Each new row is followed by what is left after taking away its nearest point in the smallest flat space through zero that holds the last named rows.

k82:
[[-9, 31, -7, -44, 6, -9, 58, -4, 5, 4, 9, -21, -1],
[23, -20, -4, -8, -5, -14, 25, -34, -37, -2, 7, 15, -25],
[0, -1, 29, 14, -20, 22, -22, -10, -6, 37, -6, 21, 17]]
New rows:
[-15, -10, 18, -36, -1, -42, 15, 14, -21, 32, -31, 52, 35] => [-16, -17, 3, -26, 11, -50, 2, 29, -12, 7, -32, 43, 29]
[16, 15, -35, 12, -4, 26, -12, 7, -17, -6, -5, -14, -11] => [14, 21, -29, 6, -8, 29, -5, 3, -18, 4, -5, -13, -7]
[15, -15, 5, 7, 10, 36, -32, 5, 0, -9, 10, -17, 6] => [16, -7, 4, -10, 10, 31, -7, -4, -6, -5, 14, -21, 2]
[10, -16, -22, -1, -27, -31, 30, -10, -1, 16, 9, -20, 7] => [5, -17, -18, 13, -28, -23, 7, 1, 9, 18, 4, -19, 16]

k113, 3 rows:
[[36, -28, 31, 54, 35, -11, 21, -27, 1, -34, 21, -32, -9],
[19, -4, 28, -8, 12, 1, -16, 29, 1, -11, 7, 3, 16],
[21, 16, 6, -3, -2, 7, 11, 24, -5, -24, -22, -43, 13]]
New rows:
[-9, -19, -29, 5, -18, -10, -16, 18, -25, 21, 28, -3, -9] => [2, -18, -22, 10, -14, -9, -12, 23, -26, 10, 25, -18, -6]
[-18, -28, 34, -4, 12, 34, 20, 17, 19, -1, 2, -13, 16] => [-30, -25, 19, -5, 4, 34, 24, 6, 19, 8, -2, -9, 9]
[14, -10, 36, 9, 37, 6, 20, -16, 14, -20, 12, 5, -7] => [-5, 9, 13, -15, 15, 13, 18, -8, 12, -6, -6, 9, -5]
[-3, 17, 38, -2, -38, 21, -27, 23, 32, 16, 5, -16, 9] => [-8, 9, 30, 17, -35, 16, -14, -4, 33, 17, 10, -19, -4]
[-3, 36, 19, 30, -7, 4, -23, -29, -12, 21, -7, 34, 43] => [4, 40, 18, 35, -7, 5, -14, -28, -14, 12, -15, 15, 44]
[-25, -52, 33, -6, -19, -12, -12, 25, 22, 3, -11, -16, 19] => [-33, -50, 19, 1, -24, -13, -1, 9, 21, 6, -16, -23, 10]

k407 (3 x 13):
[[-1, 19, 25, 5, 4, 14, 22, 9, -7, -4, -14, -18, -10],
[0, 47, -23, -26, -2, -6, -22, 25, -18, -38, -4, -3, 14],
[44, 17, -34, -15, 1, 1, -14, 8, 0, -51, -22, -33, 36]]
New rows:
[23, 13, 23, -10, -11, 5, 25, -40, 6, 3, -12, 20, -19] => [23, 19, 8, -19, -13, -2, 11, -37, 4, -5, -7, 27, -12]
[-12, -25, 12, -2, 21, 42, -6, 18, 30, -15, -14, -5, 18] => [-24, -18, 8, -8, 19, 37, -14, 22, 26, -13, -6, 7, 15]
[-21, 3, 39, 10, -4, 28, 14, -30, -8, 40, 12, -28, 14] => [-13, 12, 8, -6, -7, 17, -11, -25, -11, 19, 16, -23, 32]
[-6, 5, -12, 14, 3, 15, -27, 10, -12, 34, -4, -11, 5] => [-1, 5, -11, 15, 4, 17, -24, 10, -11, 31, -8, -16, 7]
[-29, 21, 7, -25, -21, -4, -35, 12, 11, 37, 19, 36, 14] => [4, 12, 16, -13, -16, 11, -13, 5, 20, 24, -5, 0, 24]
[32, -23, -8, 6, 11, -38, -17, -1, 13, 4, 4, -14, -31] => [20, -1, 2, 2, 12, -35, -13, 11, 3, 1, 2, -14, -39]

k504:
[[6, -1, 19, -29, 1, -16, -26, -39, -7, 20, -10, 46, 21],
[-8, -1, 12, -24, -8, 12, 6, 12, 11, 31, 30, -1, -3],
[19, 33, 0, -5, -9, -21, 0, 19, -11, 19, -27, 0, 7]]
New rows:
[-9, 11, 15, -8, 18, 3, -48, -6, 19, -12, -5, 9, -3] => [-8, 18, 11, -4, 15, 6, -39, 11, 21, -10, -3, -5, -9]
[-4, 4, -1, 6, -6, -44, 18, 48, 19, -10, -2, -3, -48] => [-9, -11, 8, -5, -1, -44, 3, 17, 19, -11, 2, 22, -40]
[5, -10, -29, -6, -1, -37, 21, -41, 12, 16, 3, -3, -2] => [4, -7, -32, -3, -3, -34, 27, -30, 14, 17, 6, -13, -6]
[-3, 3, -10, 4, 22, 7, -6, 2, -3, 22, -30, -12, -1] => [-9, -6, -8, 1, 23, 13, -6, -3, 1, 22, -19, -10, -2]

k99:
[[17, 40, -12, -17, 8, 3, -17, 47, -22, 1, 22, 40, 29],
[-15, 14, -4, 24, 19, 49, -35, 14, 26, -19, 67, 28, 57],
[27, 69, -24, 0, 9, -29, -2, 33, -10, -26, 17, 1, 60]]
New rows:
[14, -1, 10, -7, 15, 13, 33, 5, 2, 0, 17, 3, -21] => [15, 4, 8, -4, 16, 10, 34, 4, 5, -5, 19, -2, -14]
[14, 15, -8, 13, -1, 3, -20, -2, 12, -26, 21, 12, 18] => [14, 0, -3, 4, -8, -3, -12, -7, 4, -14, 1, 10, -9]
[27, -2, -24, 16, 7, -3, -2, 11, 9, 17, 10, 9, 1] => [24, -9, -22, 18, 5, -4, 1, 3, 12, 18, 5, 3, -5]
[-1, -27, -2, -4, 12, -38, -35, -19, 11, 14, 7, -2, -26] => [4, -11, -7, -4, 15, -40, -39, -9, 9, 8, 16, 3, -9]
[21, -5, -20, 2, -10, -48, 43, -25, 8, -33, -28, 15, 0] => [10, -17, -15, 2, -4, -14, 23, -14, 12, -25, -2, 44, 3]
[10, -35, 5, -2, 48, -12, -38, -6, -5, 10, 6, 0, 45] => [14, -37, 6, -9, 44, -24, -30, -8, -12, 15, -10, -5, 32]

k970:
[[25, -5, 0, -40, 43, 16, 12, 56, 46, -10, 34, 17, 18],
[-34, 13, 43, -48, -20, -13, 14, 14, 39, 4, -1, -6, -16],
[-45, 26, -7, 22, -13, 11, -26, 30, 64, 5, 15, -17, -22]]
New rows:
[11, -2, -27, -13, 9, 8, -12, -25, 17, 31, 25, 27, -21] => [6, -2, -19, -18, 2, 3, -9, -32, 12, 32, 19, 25, -24]
[10, -10, -14, -17, -31, 23, -3, 30, -21, -15, 14, 9, 7] => [-1, -6, -11, -13, -41, 20, -6, 24, -20, -13, 10, 4, 1]
[-11, -20, -17, 13, -19, -26, -27, -27, 33, -6, 0, -11, -12] => [9, -29, -13, -7, -5, -26, -15, -22, 26, -10, 4, -1, -1]

k117:
[[-27, 36, 2, -42, 24, -12, -13, 14, -26, -12, -4, 40, 20],
[-11, 8, 27, -8, 7, 13, -17, -7, -49, 11, -34, 14, 1],
[-13, -3, -22, -5, 18, 7, -40, -25, -46, 17, -20, 2, -22]]
New rows:
[3, 9, -19, -22, 1, -5, 27, 18, -2, 12, 14, -6, 14] => [6, 1, -13, -14, -2, 3, 21, 10, -15, 20, 2, -12, 7]
[-2, -8, -1, -11, -27, -16, -9, 11, -48, 4, 7, -5, -21] => [2, -7, -1, -10, -32, -21, 3, 19, -29, -3, 18, -6, -15]
[5, -18, -15, 1, -5, 9, -35, 24, -2, 11, 3, 9, 4] => [7, -16, -4, 2, -9, 10, -26, 30, 3, 8, 3, 10, 10]

k671:
[[4, 6, 11, 1, 23, 11, 2, -2, -15, 3, -34, -27, 17],
[6, 11, 18, 9, -37, -8, 11, 42, -17, 0, 25, -5, 12],
[4, 2, -4, -30, 15, 24, 1, 6, 29, 3, -6, 13, -1]]
New rows:
[16, 29, -2, -22, -20, -33, -4, -17, -33, -15, -11, -2, -17] => [18, 31, -3, -37, -14, -21, -3, -12, -20, -13, -14, 4, -16]
[12, 19, -20, -42, 20, -9, -13, 29, 15, -18, -1, 44, -6] => [9, 18, -14, -13, 18, -28, -14, 18, -17, -20, -10, 22, 0]
[-15, -9, -2, -21, -2, -12, 13, 29, -25, -10, -15, -13, 43] => [-21, -19, -18, -23, 0, -18, 6, 8, -10, -12, -5, 5, 26]
[2, -20, -32, 16, 15, -7, 4, -7, 5, -12, -21, 2, 7] => [6, -14, -25, 12, 2, -4, 9, 15, 6, -11, -10, 4, 12]

k519:
[[-4, 1, -18, 39, -8, 30, -25, -35, 13, 38, 0, -18, 10],
[23, 13, -11, 0, 9, -15, -4, 3, 17, -10, -30, -5, -20],
[41, -4, -10, -12, -18, -10, 0, 6, -4, 14, -36, -23, -21]]
New rows:
[34, -4, 32, -2, 16, -28, -2, 22, 22, -8, 7, -6, -10] => [22, -9, 31, 11, 10, -12, -8, 9, 19, 9, 20, -10, 2]
[-25, -10, 4, 4, -1, -24, -18, 55, 19, 17, -21, 32, -25] => [-29, -16, 2, 12, -10, -12, -23, 46, 14, 33, -15, 26, -18]
[34, 12, -13, 1, -9, 7, 17, -15, -8, 56, 22, 6, -24] => [21, 21, -7, -3, 10, -3, 22, -7, 0, 31, 30, 23, -24]
[-2, 17, 21, 51, 52, -36, 23, 5, 7, 24, 9, -17, -34] => [-1, 3, 28, 39, 35, -32, 30, 10, -13, 36, 17, -22, -28]
[-15, 29, 1, -11, 18, -8, -9, -28, 6, -8, 26, 21, -8] => [4, 19, -1, -20, -1, -8, -7, -25, -6, 8, 15, 6, -13]
[-39, -7, -21, -5, 0, 21, 6, 3, -10, -3, -34, -37, -4] => [-44, -5, -17, -9, 6, 17, 9, 8, -9, -13, -30, -30, -4]

k269 (3 x 13):
[[-19, -20, 14, 2, 8, -31, -5, -40, 36, -13, 49, 38, 10],
[-11, -3, 10, 19, -11, 14, 6, -7, -10, -14, 41, 2, -8],
[17, 7, 23, 29, -9, -19, 9, -31, 29, 6, 3, 27, -6]]
New rows:
[-10, 38, -6, 20, 1, 19, 43, 6, -6, 0, 11, 2, -5] => [-16, 29, -14, -1, 15, 3, 34, 4, 7, 2, 3, 8, 6]
[8, -26, -4, -1, 11, -17, -8, -15, -19, 10, 45, -13, -37] => [21, -19, -7, -4, 13, -21, -8, -10, -15, 21, 15, -16, -37]
[-34, 27, -17, 21, -14, -14, 11, 13, 26, -3, -21, 55, -12] => [-43, 24, -25, 13, -13, -1, 9, 27, 9, -8, -15, 42, -12]
[-5, -17, 1, -19, -29, -7, -22, 1, 1, 20, -12, -4, -4] => [-5, -16, 6, -9, -34, -3, -19, -3, -1, 17, -1, -2, -8]
[0, -8, -13, -35, 16, 4, -9, -9, -5, -23, -12, 14, 10] => [11, 2, -1, -11, 3, 13, 1, -14, -9, -22, -8, 15, -1]

k314:
[[8, 19, -13, 8, -21, -36, 5, 31, 21, -11, 7, 23, 13],
[-26, -4, -1, 1, 3, 23, 2, 16, -16, -47, 14, 7, -35],
[-42, 2, -4, -17, -17, 31, -5, -17, -23, -38, -17, -25, 13]]
New rows:
[-18, 22, -19, 35, -18, -1, -32, 14, 10, -40, -10, 12, -2] => [-1, 9, -8, 35, 2, 6, -34, -7, 8, -4, -14, 2, -4]
[7, 6, -3, 23, 3, 23, -4, 10, 4, 26, -4, 6, 3] => [-3, 9, -6, 21, -4, 25, -4, 13, 1, 12, -5, 5, 5]
[-14, 33, 3, 8, -19, -23, 25, 2, -9, 31, 17, 18, -38] => [-25, 32, 4, 0, -23, -11, 22, -13, -17, 29, 6, 3, -27]
[23, 28, -13, -2, 6, 4, -14, -11, 3, 10, -6, 32, 29] => [13, 22, -10, -3, 13, 20, -14, -11, -7, -5, -1, 31, 12]
[-2, -16, 30, -8, -1, -5, 39, -9, -22, 31, 19, -24, -4] => [-10, -6, 22, -7, -15, -15, 41, 6, -18, 11, 21, -16, 1]
[-13, 7, 0, -1, -17, 6, 47, 25, -24, -22, 22, -5, 41] => [4, -4, 9, 3, 3, 10, 47, 15, -24, 4, 26, -6, 29]

k386 (3 x 13):
[[-44, -25, 3, 55, -5, 13, -18, 3, -27, 35, -68, -10, -20],
[-5, -15, 14, 19, -45, -1, -40, 55, -42, 38, -44, 2, 1],
[-12, -32, -69, 31, -35, -1, 12, 1, -18, 1, -38, -15, 23]]
New rows:
[-2, -2, -12, 6, -25, 16, 1, 26, 4, -12, 24, -19, 4] => [-12, 0, 1, 12, -10, 20, 1, 16, 8, -9, 20, -19, -7]
[8, -26, 6, 0, 32, 3, 28, 16, -25, -32, -16, -33, 11] => [12, -22, 17, -5, 31, 2, 22, 24, -27, -29, -12, -30, 9]
[15, -27, 13, 12, -9, 30, -4, 13, 18, -32, -15, -8, 0] => [17, -25, 16, 9, -6, 30, -3, 12, 20, -34, -11, -7, -1]
[3, -29, -18, 4, 11, -21, -22, 28, 13, -1, -18, -19, -33] => [9, -23, -15, -6, 18, -22, -17, 23, 21, -9, -4, -17, -32]

k617, 3 rows:
[[6, 37, -13, -4, 4, 14, -6, 8, -9, -28, 2, 17, -5],
[-9, 39, 18, -30, -55, -50, 6, -6, 18, -12, -12, -28, -12],
[16, 20, 5, -4, -11, -27, 0, -28, 3, -17, -14, -7, -13]]
New rows:
[20, -2, 22, -14, -15, 16, 1, 17, -28, -14, 3, -8, 11] => [24, -10, 24, -10, -12, 11, 2, 8, -27, -11, 0, -10, 10]
[31, 16, 19, 16, -16, 4, 20, 9, 14, -11, -31, 0, 24] => [27, 6, 18, 19, -11, 12, 20, 16, 13, -3, -27, 2, 28]
[-12, 17, -5, 23, -9, -27, -6, -28, 5, 2, 4, 25, 8] => [-21, 10, -6, 23, -7, -17, -6, -14, 5, 10, 10, 27, 14]
[-10, 9, 21, -22, 3, -21, 30, 6, -10, 3, -18, 2, 23] => [-4, 6, 15, -14, 17, -10, 28, 3, -16, 0, -17, 11, 23]
[16, 5, -15, 19, -15, -19, 35, 7, -6, -3, -14, 44, -15] => [8, -6, -12, 18, -18, -18, 37, 15, -3, 8, -11, 40, -10]

k40 (3 x 13):
[[-17, 29, 35, -6, -13, -22, -32, 22, -19, 20, 0, -12, -30],
[-9, -34, 7, -37, -29, -6, -40, 14, -5, 21, -9, 7, -1],
[-12, -8, -26, 13, -26, 18, -39, 20, -34, 38, 14, 4, 14]]
New rows:
[8, 18, 0, 33, -48, -5, 0, 5, 22, -9, 20, 7, -48] => [12, -2, -10, 24, -51, 1, 2, 0, 29, -12, 17, 13, -38]
[-4, 8, 4, -5, 17, 14, -18, 8, 8, 15, 0, -12, 4] => [-1, 4, 2, -6, 20, 15, -11, 4, 13, 9, -2, -11, 6]
[5, -26, 6, 8, -4, -48, -13, -22, 7, -9, 10, 6, 10] => [3, -14, 1, 22, -2, -44, -13, -19, -2, -4, 16, 4, 11]
[-16, -3, -5, -19, 12, 16, -33, 2, -13, 5, 1, -22, 44] => [-13, 10, 7, -17, 24, 8, -18, -4, -4, -8, -2, -26, 35]

k619, 3 rows:
[[10, -29, 11, -1, 3, -37, -1, 10, -19, -13, -12, -9, 29],
[20, 12, -21, -21, -15, 15, -3, -37, -7, 7, 18, 36, 18],
[-18, -15, 13, -43, 6, -32, -22, -18, 12, 7, -25, -1, 0]]
New rows:
[-5, -2, 27, -33, -26, 26, -11, -13, 23, 7, 9, 7, 9] => [0, -10, 31, -11, -23, 21, -2, 7, 13, -2, 10, -5, 15]
[-20, 4, 20, 14, 31, -3, 3, -28, 18, 3, -28, -2, -22] => [1, 1, 11, 23, 24, -1, 11, -31, 1, -3, -16, 9, -1]
[-15, 1, -15, 17, -23, 3, 8, 2, -12, 2, -3, 26, -3] => [-22, -5, -9, 11, -19, -7, 4, 4, -9, 2, -11, 20, -5]
[-19, 20, -17, -24, 2, 14, -9, 20, 20, -26, 29, 2, -24] => [-8, 4, -14, -24, 1, -5, -8, 23, 6, -34, 26, 2, -3]
[28, -9, -6, -4, -19, -17, -26, 14, -14, 16, 33, 22, -5] => [14, -7, 1, -2, -13, -16, -28, 23, -4, 18, 26, 10, -21]

k971:
[[15, 11, -33, 4, -7, 30, -45, 20, -6, -1, 6, -10, 2],
[15, -25, -10, 3, 40, -2, -29, 8, -28, -2, -22, 21, -5],
[1, 39, -16, 7, -26, -21, -26, 4, 1, -33, 25, 4, 43]]
New rows:
[-8, 9, -13, 1, -30, 15, -7, 9, -14, -8, 16, -19, 24] => [-9, -12, 0, -1, -8, 7, 6, 3, -21, -2, 1, -9, 13]
[-6, 15, 5, 14, -3, 23, 24, 8, -10, -4, 1, -6, 3] => [-3, 11, 3, 15, 6, 17, 17, 9, -17, -8, -3, 1, 6]
[28, 22, -2, -3, 6, 10, -9, -23, -18, -33, 8, -25, 7] => [25, 11, 8, -6, 12, 11, 6, -28, -16, -24, 2, -26, -4]
[-15, -32, -15, -17, 5, 14, 32, -2, -8, -26, -14, -9, 1] => [-13, -21, -23, -15, -3, 14, 20, 2, -8, -33, -7, -10, 11]

k212:
[[-60, 54, -23, 3, 8, -31, -23, 3, -4, -31, -6, -1, -19],
[-17, 31, 15, 16, -28, 25, -41, -34, 17, -33, -18, -35, -26],
[-19, 22, -34, -23, 20, -24, -48, 22, -5, -15, 17, -19, -26]]
New rows:
[-16, 32, -6, 7, -18, -18, 17, 3, 20, -1, 22, -8, 14] => [3, 17, -4, 1, -19, -9, 11, 4, 22, 6, 27, -15, 13]
[-31, 7, -2, 4, -24, 13, -11, 19, 30, -29, 18, 20, 18] => [-15, -8, -2, -2, -21, 17, -9, 24, 29, -20, 24, 19, 21]
[25, -24, -32, -29, 9, 0, 5, -9, -1, 15, -19, 27, 3] => [8, -5, -28, -20, 0, 3, -4, -22, 4, 0, -29, 20, -5]
[-5, -10, 32, 1, -28, 8, -23, -19, 23, 26, 28, 10, 28] => [-20, 0, 18, -5, -17, -8, -27, -8, 18, 23, 32, 15, 25]
[-32, -33, 7, 6, -25, -2, 24, 8, -27, -8, 5, -1, -23] => [-27, -35, 4, 1, -24, 0, 13, 10, -26, -9, 9, -9, -28]
[-25, -3, -24, 32, 7, -11, 33, 20, 0, 27, -30, 30, 16] => [-6, -8, -23, 23, -1, 8, -7, 14, 9, 20, -24, -2, -3]

k279, 3 rows:
[[9, -2, 32, 23, 41, -3, -26, 12, 25, 30, 1, -37, -5],
[21, 6, 2, -12, 5, -12, 2, 3, -12, 20, 0, 2, -35],
[-4, 35, 30, -13, -19, -5, 10, -38, -2, -2, -8, -14, -18]]
New rows:
[-7, -8, 18, 5, 18, 3, 22, 29, 17, 2, -9, -1, 9] => [-6, 0, 16, -5, 6, 0, 30, 20, 8, -1, -11, 6, 0]
[2, -4, -27, -6, 3, -7, 30, -3, -15, 11, 15, 6, -24] => [-10, -2, -12, 7, 9, -1, 22, -9, 1, 6, 14, -10, -5]
[-14, 50, 7, 27, 17, 12, 31, -17, -14, 21, 15, 18, 17] => [-8, 39, -4, 28, 24, 11, 28, -3, -17, 26, 18, 24, 15]
[20, -21, -12, -5, -6, 3, -31, 19, -36, 17, 17, 0, -4] => [5, -6, 5, -3, -17, 8, -29, -3, -28, 5, 13, -11, 8]

k933:
[[-7, 6, 52, -1, 21, 0, -32, 0, -40, 22, 22, -6, -19],
[19, 20, 6, 5, 34, -28, -17, 28, -5, -7, 24, -34, 4],
[4, -25, 6, -10, -5, 17, -35, 16, -43, 13, -13, -3, 35]]
New rows:
[-18, -6, -32, 8, 16, -16, 12, 20, -9, 12, 23, -25, -2] => [-28, -14, -25, 6, 5, -4, 14, 8, -14, 19, 16, -11, -7]
[3, -17, -25, -26, 8, -3, 2, -24, -7, -11, 2, -6, -4] => [2, -14, -17, -25, 13, -5, -2, -24, -11, -9, 7, -8, -9]
[22, 22, -7, 2, 37, 9, -19, 16, -15, -24, 1, -13, -3] => [10, 13, -8, 0, 18, 24, -6, -3, -9, -20, -11, 8, -11]

k647 (3 x 13):
[[-18, 26, -33, 27, -30, 12, 29, 6, 4, 28, 54, -34, -19],
[-17, 69, -35, 19, -11, -5, 33, -3, 21, 26, 46, 35, 3],
[-10, 4, -19, -1, -3, 29, -1, 15, 7, 4, 8, 1, -7]]
New rows:
[31, 13, 4, 31, 9, -25, 22, 1, -9, 14, -25, 21, 13] => [24, -1, -7, 29, 4, 4, 16, 16, -9, 14, -23, 4, 2]
[2, 11, 8, 1, 5, 28, -21, -23, 8, 15, -1, -31, -25] => [5, 21, 13, -1, 11, 16, -20, -29, 11, 13, -6, -12, -17]
[0, -1, -2, -15, 20, -12, -6, -32, 27, -26, 22, 10, 13] => [-3, -10, -7, -13, 14, 1, -7, -25, 25, -24, 27, -7, 5]
